The same things were measured in two ways. Each way mixes the same 10 hidden numbers, adds some noise and spreads widely along 6 directions of its own, which tell nothing about the thing.
In the rows, zero is written as 100.
Some things both ways: the first way, then the second way.
[71, 117, 95, 100, 114, 89, 112, 105, 90, 99, 96, 99, 90, 118, 96, 92, 106, 109, 91, 115, 114]
[111, 82, 92, 123, 108, 91, 90, 80, 94, 119, 104, 129, 127, 92, 121, 119, 87]

[97, 96, 113, 99, 91, 97, 94, 94, 113, 84, 102, 97, 86, 80, 90, 80, 102, 115, 110, 80, 100]
[108, 99, 117, 89, 110, 90, 119, 96, 90, 90, 106, 100, 108, 75, 124, 99, 98]

[100, 73, 120, 62, 104, 101, 99, 112, 83, 131, 106, 106, 126, 98, 112, 111, 90, 92, 107, 114, 119]
[100, 91, 93, 98, 105, 107, 85, 90, 81, 123, 94, 78, 111, 128, 81, 84, 108]

[110, 107, 106, 84, 91, 101, 99, 100, 104, 96, 94, 98, 96, 93, 102, 103, 104, 90, 108, 87, 108]
[89, 96, 119, 112, 84, 86, 80, 90, 96, 122, 130, 88, 112, 86, 107, 89, 105]

[90, 105, 119, 76, 94, 95, 101, 100, 77, 109, 105, 109, 112, 91, 114, 136, 97, 91, 96, 111, 126]
[78, 107, 105, 108, 81, 111, 88, 107, 93, 97, 126, 81, 90, 103, 78, 100, 109]

[97, 74, 107, 93, 107, 106, 108, 118, 96, 120, 95, 114, 100, 85, 111, 95, 95, 94, 115, 95, 108]
[115, 103, 105, 80, 107, 103, 118, 93, 85, 112, 97, 90, 116, 95, 115, 87, 111]

[113, 90, 112, 104, 105, 101, 110, 105, 93, 90, 123, 99, 118, 103, 99, 112, 107, 89, 93, 120, 120]
[111, 101, 91, 124, 89, 85, 92, 86, 103, 133, 98, 49, 100, 130, 79, 94, 100]

[84, 100, 113, 107, 89, 102, 109, 94, 77, 109, 87, 116, 96, 99, 115, 112, 97, 95, 95, 107, 108]
[106, 85, 114, 90, 105, 115, 107, 98, 87, 98, 104, 114, 97, 90, 111, 106, 97]

[99, 88, 100, 103, 105, 125, 105, 99, 109, 100, 88, 99, 71, 86, 107, 85, 103, 93, 113, 85, 110]
[62, 76, 79, 107, 112, 122, 107, 94, 95, 85, 97, 122, 98, 80, 160, 111, 135]

[88, 94, 109, 98, 96, 113, 114, 93, 98, 95, 99, 108, 91, 90, 97, 80, 100, 94, 99, 101, 106]
[124, 126, 103, 93, 107, 99, 111, 85, 102, 104, 104, 86, 113, 104, 94, 104, 99]

[97, 108, 106, 99, 103, 100, 95, 105, 85, 105, 97, 106, 96, 103, 100, 108, 107, 105, 91, 106, 112]
[99, 134, 86, 96, 92, 122, 109, 135, 111, 65, 123, 100, 78, 86, 71, 118, 89]

[91, 113, 96, 122, 87, 105, 82, 70, 106, 93, 101, 101, 92, 101, 90, 89, 92, 115, 85, 96, 75]
[96, 83, 83, 104, 114, 104, 93, 100, 91, 104, 93, 96, 89, 110, 114, 108, 99]

[120, 84, 111, 100, 100, 115, 103, 104, 95, 113, 93, 98, 107, 99, 107, 97, 106, 83, 112, 89, 110]
[104, 94, 93, 98, 111, 107, 82, 103, 91, 95, 104, 105, 106, 93, 98, 93, 97]

[109, 91, 92, 97, 104, 99, 94, 104, 119, 91, 109, 97, 105, 93, 93, 92, 92, 101, 101, 100, 91]
[104, 90, 79, 110, 97, 99, 97, 101, 93, 119, 116, 103, 120, 95, 97, 93, 96]

[115, 103, 105, 98, 95, 106, 104, 94, 97, 88, 95, 88, 98, 104, 98, 99, 109, 94, 104, 93, 108]
[86, 67, 92, 132, 102, 102, 83, 92, 102, 108, 106, 115, 100, 97, 116, 107, 100]

[107, 94, 108, 100, 114, 90, 113, 112, 98, 95, 112, 102, 120, 124, 84, 94, 109, 90, 75, 118, 121]
[107, 114, 110, 89, 98, 103, 95, 89, 91, 103, 120, 75, 105, 99, 82, 96, 95]

[107, 102, 100, 110, 104, 105, 103, 91, 99, 103, 101, 99, 92, 93, 105, 113, 105, 99, 104, 83, 118]
[108, 78, 79, 129, 104, 87, 92, 87, 97, 104, 109, 102, 100, 120, 108, 103, 100]

[120, 79, 112, 85, 93, 101, 78, 90, 115, 93, 100, 84, 105, 93, 94, 97, 88, 109, 108, 83, 100]
[98, 85, 105, 83, 109, 98, 99, 101, 74, 99, 99, 107, 104, 102, 118, 91, 92]

[102, 115, 87, 99, 89, 85, 94, 86, 126, 59, 109, 88, 104, 96, 80, 85, 86, 113, 96, 105, 77]
[117, 102, 102, 109, 102, 80, 119, 89, 91, 132, 92, 87, 117, 134, 94, 106, 92]

[97, 101, 103, 117, 88, 106, 94, 96, 97, 99, 100, 110, 108, 83, 105, 117, 93, 90, 98, 93, 81]
[106, 113, 94, 85, 98, 114, 109, 125, 101, 97, 122, 92, 98, 85, 79, 96, 88]

[88, 105, 101, 96, 103, 99, 101, 99, 111, 88, 85, 111, 81, 85, 97, 79, 87, 109, 103, 101, 112]
[97, 91, 86, 130, 85, 95, 78, 88, 92, 116, 123, 102, 117, 95, 90, 109, 95]

[114, 98, 92, 100, 106, 104, 103, 111, 96, 99, 96, 95, 103, 100, 109, 111, 102, 92, 112, 103, 102]
[100, 94, 88, 111, 95, 106, 84, 112, 95, 105, 107, 119, 112, 96, 95, 99, 91]

[91, 90, 119, 94, 97, 101, 111, 79, 87, 88, 115, 86, 121, 92, 95, 117, 95, 96, 99, 97, 115]
[100, 115, 106, 114, 86, 90, 98, 93, 104, 107, 107, 95, 112, 90, 99, 107, 92]

[86, 98, 100, 105, 100, 104, 114, 112, 98, 97, 110, 105, 94, 102, 114, 107, 104, 87, 103, 123, 104]
[83, 113, 107, 92, 88, 106, 106, 104, 93, 107, 99, 74, 99, 101, 103, 95, 114]

[96, 97, 133, 95, 82, 105, 104, 86, 89, 106, 96, 106, 108, 84, 110, 105, 99, 87, 111, 91, 117]
[101, 66, 92, 139, 110, 87, 112, 85, 104, 128, 100, 106, 115, 85, 128, 114, 114]

[114, 89, 102, 104, 90, 98, 88, 76, 100, 107, 88, 96, 114, 87, 95, 105, 82, 109, 109, 65, 85]
[103, 71, 106, 106, 103, 91, 101, 90, 85, 121, 98, 112, 107, 98, 133, 94, 103]

[94, 108, 89, 108, 106, 91, 99, 127, 105, 101, 98, 108, 103, 114, 96, 88, 106, 96, 93, 120, 81]
[96, 75, 70, 116, 112, 117, 101, 110, 103, 126, 108, 96, 104, 102, 84, 105, 93]

[93, 94, 92, 99, 111, 105, 107, 116, 99, 113, 74, 107, 81, 89, 111, 108, 98, 93, 112, 75, 110]
[97, 94, 95, 101, 95, 105, 112, 98, 97, 104, 123, 111, 102, 99, 115, 103, 101]

Other things, the second way, with their names:
<738>: [125, 99, 84, 93, 109, 95, 99, 110, 95, 110, 120, 103, 103, 110, 88, 99, 76]
<336>: [97, 85, 113, 105, 94, 105, 89, 98, 81, 101, 104, 104, 99, 102, 97, 95, 106]
<267>: [66, 75, 75, 127, 95, 111, 109, 110, 103, 112, 106, 94, 90, 107, 105, 112, 106]
<584>: [84, 79, 109, 113, 94, 108, 90, 99, 90, 122, 99, 107, 115, 71, 112, 100, 102]
<789>: [101, 100, 86, 102, 113, 107, 89, 96, 92, 112, 95, 68, 100, 115, 82, 102, 100]
<418>: [106, 97, 96, 109, 98, 79, 85, 105, 93, 123, 97, 86, 105, 110, 101, 96, 84]
<483>: [96, 100, 101, 103, 100, 108, 117, 100, 104, 99, 91, 123, 102, 93, 144, 114, 116]
<813>: [94, 95, 87, 123, 92, 76, 88, 82, 93, 126, 115, 70, 116, 113, 98, 88, 105]
<34>: [114, 94, 87, 104, 111, 89, 78, 95, 93, 96, 124, 104, 108, 97, 95, 96, 79]
<465>: [96, 102, 96, 108, 96, 104, 97, 100, 94, 91, 101, 97, 95, 115, 102, 102, 114]
<371>: [103, 101, 100, 99, 106, 106, 95, 114, 100, 84, 118, 132, 104, 75, 102, 113, 76]
<425>: [90, 72, 113, 102, 106, 100, 77, 87, 84, 120, 113, 95, 104, 99, 110, 91, 100]
<225>: [114, 99, 91, 128, 86, 96, 86, 112, 97, 112, 114, 99, 102, 116, 56, 102, 88]
<654>: [88, 91, 96, 107, 93, 98, 96, 103, 89, 106, 125, 97, 101, 93, 108, 97, 110]
<522>: [82, 101, 89, 100, 92, 118, 99, 114, 102, 95, 124, 122, 97, 62, 125, 115, 104]
<298>: [97, 101, 99, 113, 90, 103, 93, 98, 106, 100, 112, 95, 96, 90, 102, 105, 95]
<646>: [94, 100, 105, 98, 101, 91, 93, 100, 84, 113, 118, 94, 121, 87, 98, 89, 103]
<136>: [73, 86, 80, 115, 104, 113, 93, 102, 98, 109, 92, 77, 86, 102, 115, 109, 119]
<447>: [80, 103, 109, 123, 88, 94, 94, 87, 98, 117, 105, 88, 107, 97, 117, 107, 127]
<367>: [113, 90, 107, 103, 88, 98, 103, 100, 97, 112, 110, 113, 101, 97, 119, 92, 100]
<695>: [86, 78, 73, 118, 109, 96, 92, 102, 88, 112, 108, 108, 105, 104, 112, 116, 94]
<94>: [108, 99, 102, 99, 103, 91, 120, 100, 87, 88, 95, 94, 90, 113, 116, 99, 110]
<583>: [93, 88, 82, 116, 96, 87, 99, 98, 99, 133, 92, 78, 102, 112, 118, 99, 103]
<175>: [94, 113, 104, 86, 93, 112, 113, 105, 93, 92, 108, 103, 91, 107, 111, 107, 105]
<235>: [111, 119, 87, 102, 95, 103, 100, 102, 96, 102, 119, 81, 106, 98, 77, 106, 97]
<392>: [115, 93, 96, 113, 98, 85, 85, 97, 96, 112, 119, 96, 108, 95, 92, 95, 86]
<239>: [125, 113, 97, 109, 97, 78, 81, 87, 102, 108, 119, 92, 118, 99, 104, 87, 100]
<681>: [97, 112, 90, 82, 91, 111, 128, 131, 101, 96, 116, 92, 81, 98, 99, 99, 94]
<5>: [79, 86, 91, 116, 100, 92, 104, 104, 102, 129, 101, 83, 102, 89, 123, 104, 109]
<199>: [104, 119, 102, 107, 89, 82, 111, 95, 106, 133, 94, 51, 112, 104, 104, 83, 122]
<502>: [116, 88, 78, 108, 106, 99, 111, 111, 81, 107, 110, 110, 110, 119, 72, 102, 86]
<64>: [86, 108, 116, 104, 90, 97, 87, 83, 89, 89, 103, 79, 93, 110, 102, 96, 108]
<455>: [103, 122, 103, 105, 85, 92, 132, 103, 97, 107, 109, 92, 112, 98, 102, 111, 107]
<321>: [87, 95, 98, 107, 87, 102, 59, 102, 84, 118, 119, 118, 128, 73, 107, 93, 98]
<352>: [89, 102, 99, 104, 89, 103, 89, 110, 95, 107, 128, 121, 112, 75, 119, 105, 105]
<588>: [73, 80, 79, 111, 113, 119, 83, 97, 96, 92, 110, 110, 89, 91, 127, 117, 114]
<721>: [93, 106, 104, 86, 99, 111, 117, 105, 97, 93, 118, 130, 118, 70, 129, 101, 103]
<510>: [107, 106, 91, 118, 88, 91, 133, 108, 102, 102, 101, 90, 87, 131, 92, 108, 109]
<517>: [117, 137, 108, 69, 93, 96, 114, 106, 91, 104, 105, 95, 111, 110, 105, 96, 94]
<355>: [101, 77, 91, 110, 97, 114, 102, 100, 104, 114, 110, 103, 89, 109, 107, 98, 102]
<226>: [99, 113, 88, 110, 93, 99, 112, 111, 108, 116, 97, 83, 106, 110, 83, 101, 94]
<254>: [96, 99, 86, 109, 104, 91, 97, 102, 95, 108, 106, 87, 104, 103, 100, 103, 96]
<83>: [112, 93, 103, 95, 101, 96, 71, 95, 81, 111, 109, 95, 113, 88, 90, 94, 75]
<187>: [100, 94, 100, 95, 108, 113, 93, 109, 90, 93, 98, 88, 81, 126, 78, 98, 96]
<825>: [102, 105, 100, 99, 91, 93, 105, 105, 90, 117, 105, 96, 113, 100, 107, 89, 111]
<203>: [105, 95, 89, 87, 111, 127, 105, 110, 92, 85, 104, 124, 105, 94, 100, 100, 94]
<828>: [97, 85, 98, 120, 96, 98, 63, 99, 96, 107, 127, 129, 122, 77, 100, 94, 92]
<204>: [121, 98, 94, 119, 93, 80, 98, 101, 92, 111, 113, 96, 108, 100, 88, 101, 88]
<777>: [112, 97, 102, 105, 96, 87, 115, 99, 98, 115, 115, 92, 105, 108, 100, 96, 93]
<616>: [86, 84, 88, 111, 111, 120, 107, 109, 94, 98, 92, 95, 89, 107, 81, 113, 95]
<687>: [80, 101, 91, 119, 97, 95, 86, 94, 104, 98, 119, 71, 88, 105, 103, 98, 120]
<257>: [115, 85, 77, 123, 106, 99, 98, 103, 107, 117, 108, 106, 111, 90, 98, 102, 96]
<133>: [112, 98, 95, 117, 82, 76, 91, 93, 96, 148, 102, 78, 126, 109, 98, 87, 91]
<538>: [110, 119, 98, 109, 80, 90, 93, 95, 98, 98, 109, 74, 90, 128, 79, 100, 89]
<81>: [94, 88, 99, 105, 98, 85, 129, 85, 95, 132, 112, 84, 103, 118, 135, 105, 114]
<518>: [114, 117, 103, 108, 89, 99, 131, 95, 117, 108, 104, 95, 96, 108, 110, 116, 99]
<782>: [78, 93, 97, 102, 102, 108, 117, 102, 94, 110, 86, 86, 101, 95, 126, 96, 129]
<108>: [94, 90, 94, 120, 97, 101, 104, 101, 106, 104, 130, 120, 117, 64, 109, 109, 96]
<304>: [99, 67, 94, 131, 87, 96, 88, 98, 92, 123, 109, 114, 104, 101, 111, 101, 106]
<234>: [111, 95, 87, 116, 100, 100, 122, 103, 104, 112, 110, 117, 116, 84, 113, 118, 96]
<393>: [90, 96, 107, 92, 93, 114, 107, 106, 102, 103, 110, 102, 92, 93, 119, 92, 109]
<634>: [97, 95, 99, 95, 116, 119, 107, 101, 101, 90, 100, 84, 89, 93, 103, 97, 115]
<359>: [96, 92, 66, 104, 106, 110, 99, 117, 95, 112, 105, 111, 114, 96, 102, 102, 94]
<488>: [108, 97, 91, 106, 108, 78, 95, 94, 89, 127, 104, 100, 124, 98, 114, 106, 88]
<10>: [95, 108, 97, 99, 88, 101, 100, 98, 90, 112, 119, 118, 129, 72, 118, 104, 99]
<240>: [122, 72, 104, 98, 98, 98, 92, 99, 80, 117, 113, 117, 109, 106, 99, 86, 87]
<508>: [118, 112, 87, 114, 102, 91, 121, 98, 103, 113, 88, 84, 100, 135, 82, 115, 86]
<326>: [81, 93, 98, 103, 96, 105, 125, 110, 102, 118, 89, 83, 89, 105, 124, 100, 121]
<300>: [91, 112, 74, 116, 101, 98, 102, 110, 105, 90, 107, 110, 101, 101, 103, 119, 97]
<620>: [98, 96, 101, 108, 104, 89, 109, 94, 95, 102, 94, 89, 102, 99, 117, 102, 103]
<255>: [101, 69, 78, 116, 104, 105, 69, 109, 90, 124, 115, 117, 115, 90, 86, 98, 74]
<415>: [97, 88, 101, 100, 102, 97, 125, 86, 95, 104, 106, 100, 97, 111, 139, 101, 118]
<16>: [102, 81, 110, 103, 98, 97, 115, 87, 97, 132, 103, 84, 111, 91, 120, 89, 109]
<291>: [111, 117, 104, 106, 95, 96, 94, 102, 109, 110, 113, 99, 106, 92, 96, 113, 82]
<125>: [102, 90, 90, 122, 99, 93, 112, 95, 105, 124, 98, 93, 102, 102, 113, 121, 95]
<348>: [92, 64, 100, 116, 96, 93, 93, 82, 85, 140, 112, 96, 112, 101, 126, 92, 112]
<635>: [102, 79, 78, 94, 125, 118, 111, 95, 89, 82, 104, 117, 89, 113, 125, 106, 110]

Some of these things the first way, each followed by its name:
[105, 116, 94, 111, 99, 104, 98, 92, 90, 111, 87, 102, 109, 95, 112, 134, 95, 81, 100, 84, 102] -> <352>
[89, 100, 88, 111, 97, 106, 105, 96, 98, 82, 110, 104, 96, 87, 97, 104, 95, 105, 96, 108, 80] -> <203>
[110, 109, 95, 88, 99, 90, 76, 102, 110, 87, 111, 83, 95, 109, 89, 94, 105, 124, 100, 110, 93] -> <418>
[132, 89, 99, 88, 111, 85, 87, 102, 108, 103, 104, 93, 107, 100, 84, 92, 100, 125, 104, 81, 113] -> <94>
[102, 102, 111, 103, 99, 103, 104, 93, 85, 106, 93, 87, 109, 121, 101, 111, 111, 88, 93, 95, 112] -> <371>
[93, 100, 101, 107, 94, 115, 100, 82, 99, 104, 108, 106, 82, 106, 104, 100, 105, 99, 84, 103, 107] -> <635>
[105, 85, 99, 103, 105, 108, 113, 121, 103, 113, 94, 104, 97, 97, 114, 91, 105, 85, 123, 97, 101] -> <782>
[109, 93, 95, 99, 100, 106, 84, 102, 120, 85, 103, 89, 85, 97, 95, 84, 98, 111, 107, 101, 90] -> <583>
[102, 112, 90, 123, 77, 103, 103, 77, 110, 87, 78, 116, 86, 77, 104, 87, 81, 103, 111, 80, 75] -> <336>
[99, 95, 110, 89, 101, 98, 91, 102, 95, 124, 83, 108, 93, 90, 103, 94, 98, 110, 110, 76, 109] -> <392>
[100, 106, 104, 82, 109, 100, 93, 109, 98, 118, 94, 103, 88, 89, 98, 95, 111, 108, 108, 79, 115] -> <687>
[105, 103, 91, 80, 121, 96, 95, 118, 115, 99, 98, 85, 79, 127, 88, 68, 115, 114, 99, 110, 119] -> <300>
[97, 92, 111, 84, 104, 97, 99, 112, 86, 119, 113, 105, 106, 109, 101, 97, 110, 107, 97, 116, 113] -> <257>
[89, 100, 98, 109, 113, 99, 119, 124, 105, 96, 106, 96, 76, 118, 107, 86, 124, 96, 107, 116, 119] -> <620>
[83, 109, 87, 106, 114, 95, 115, 121, 94, 96, 99, 104, 76, 118, 95, 83, 119, 111, 93, 116, 107] -> <298>
[90, 94, 91, 103, 111, 100, 111, 116, 72, 129, 86, 113, 100, 99, 113, 124, 102, 100, 104, 89, 101] -> <355>
[103, 123, 83, 124, 123, 76, 91, 106, 102, 104, 108, 88, 126, 130, 85, 123, 104, 101, 76, 105, 99] -> <695>
[92, 109, 107, 75, 90, 104, 93, 88, 89, 108, 96, 99, 98, 85, 104, 108, 97, 104, 110, 88, 102] -> <828>
[112, 109, 105, 98, 84, 96, 99, 88, 95, 97, 92, 110, 108, 89, 108, 107, 87, 98, 105, 102, 100] -> <225>
[98, 93, 99, 96, 89, 105, 102, 93, 114, 75, 116, 88, 104, 93, 95, 90, 96, 97, 106, 110, 82] -> <226>
[103, 102, 99, 84, 102, 106, 102, 105, 93, 102, 94, 105, 82, 87, 110, 103, 103, 107, 114, 98, 117] -> <465>
[69, 102, 98, 78, 104, 92, 102, 112, 102, 92, 97, 101, 69, 103, 99, 74, 101, 125, 105, 121, 107] -> <508>
[106, 98, 108, 106, 86, 95, 99, 92, 115, 74, 103, 97, 105, 115, 85, 66, 96, 101, 88, 119, 87] -> <616>
[95, 98, 91, 126, 107, 105, 122, 92, 89, 107, 109, 99, 107, 101, 109, 137, 106, 80, 95, 84, 108] -> <415>
[73, 110, 82, 108, 112, 94, 123, 109, 85, 94, 100, 105, 83, 107, 96, 100, 111, 111, 94, 109, 103] -> <518>
[114, 103, 98, 74, 100, 103, 94, 88, 109, 88, 137, 90, 93, 106, 83, 84, 116, 118, 87, 113, 112] -> <239>
[116, 92, 95, 92, 94, 96, 97, 87, 115, 92, 94, 99, 92, 87, 98, 89, 87, 112, 112, 80, 100] -> <510>
[79, 104, 95, 126, 106, 96, 125, 102, 95, 103, 91, 112, 103, 83, 116, 123, 91, 80, 111, 91, 107] -> <455>
[107, 98, 119, 68, 96, 104, 87, 100, 92, 87, 94, 89, 97, 100, 90, 89, 103, 112, 98, 105, 117] -> <291>
[124, 83, 114, 86, 72, 111, 83, 77, 108, 90, 90, 105, 95, 81, 108, 98, 78, 105, 108, 89, 97] -> <240>
[95, 75, 119, 90, 86, 110, 105, 103, 99, 97, 100, 106, 99, 79, 109, 97, 94, 92, 113, 94, 100] -> <16>
[106, 105, 97, 93, 97, 116, 101, 112, 111, 91, 89, 101, 75, 108, 117, 87, 103, 84, 109, 124, 109] -> <321>
[108, 83, 111, 99, 94, 110, 103, 102, 101, 112, 74, 102, 94, 78, 115, 109, 93, 83, 127, 60, 107] -> <777>
[109, 103, 96, 123, 112, 104, 113, 118, 112, 100, 99, 94, 93, 127, 106, 95, 119, 76, 98, 109, 113] -> <254>
[107, 104, 85, 125, 90, 102, 105, 95, 107, 89, 107, 96, 108, 102, 102, 109, 100, 89, 102, 99, 72] -> <326>
[100, 104, 112, 103, 85, 116, 93, 87, 125, 80, 99, 90, 78, 109, 108, 81, 101, 85, 100, 113, 105] -> <488>
[101, 116, 93, 113, 86, 100, 90, 83, 117, 88, 98, 108, 89, 82, 101, 104, 89, 101, 98, 86, 87] -> <654>
[74, 112, 109, 98, 89, 99, 94, 96, 99, 80, 96, 103, 76, 91, 102, 92, 98, 114, 98, 115, 103] -> <125>
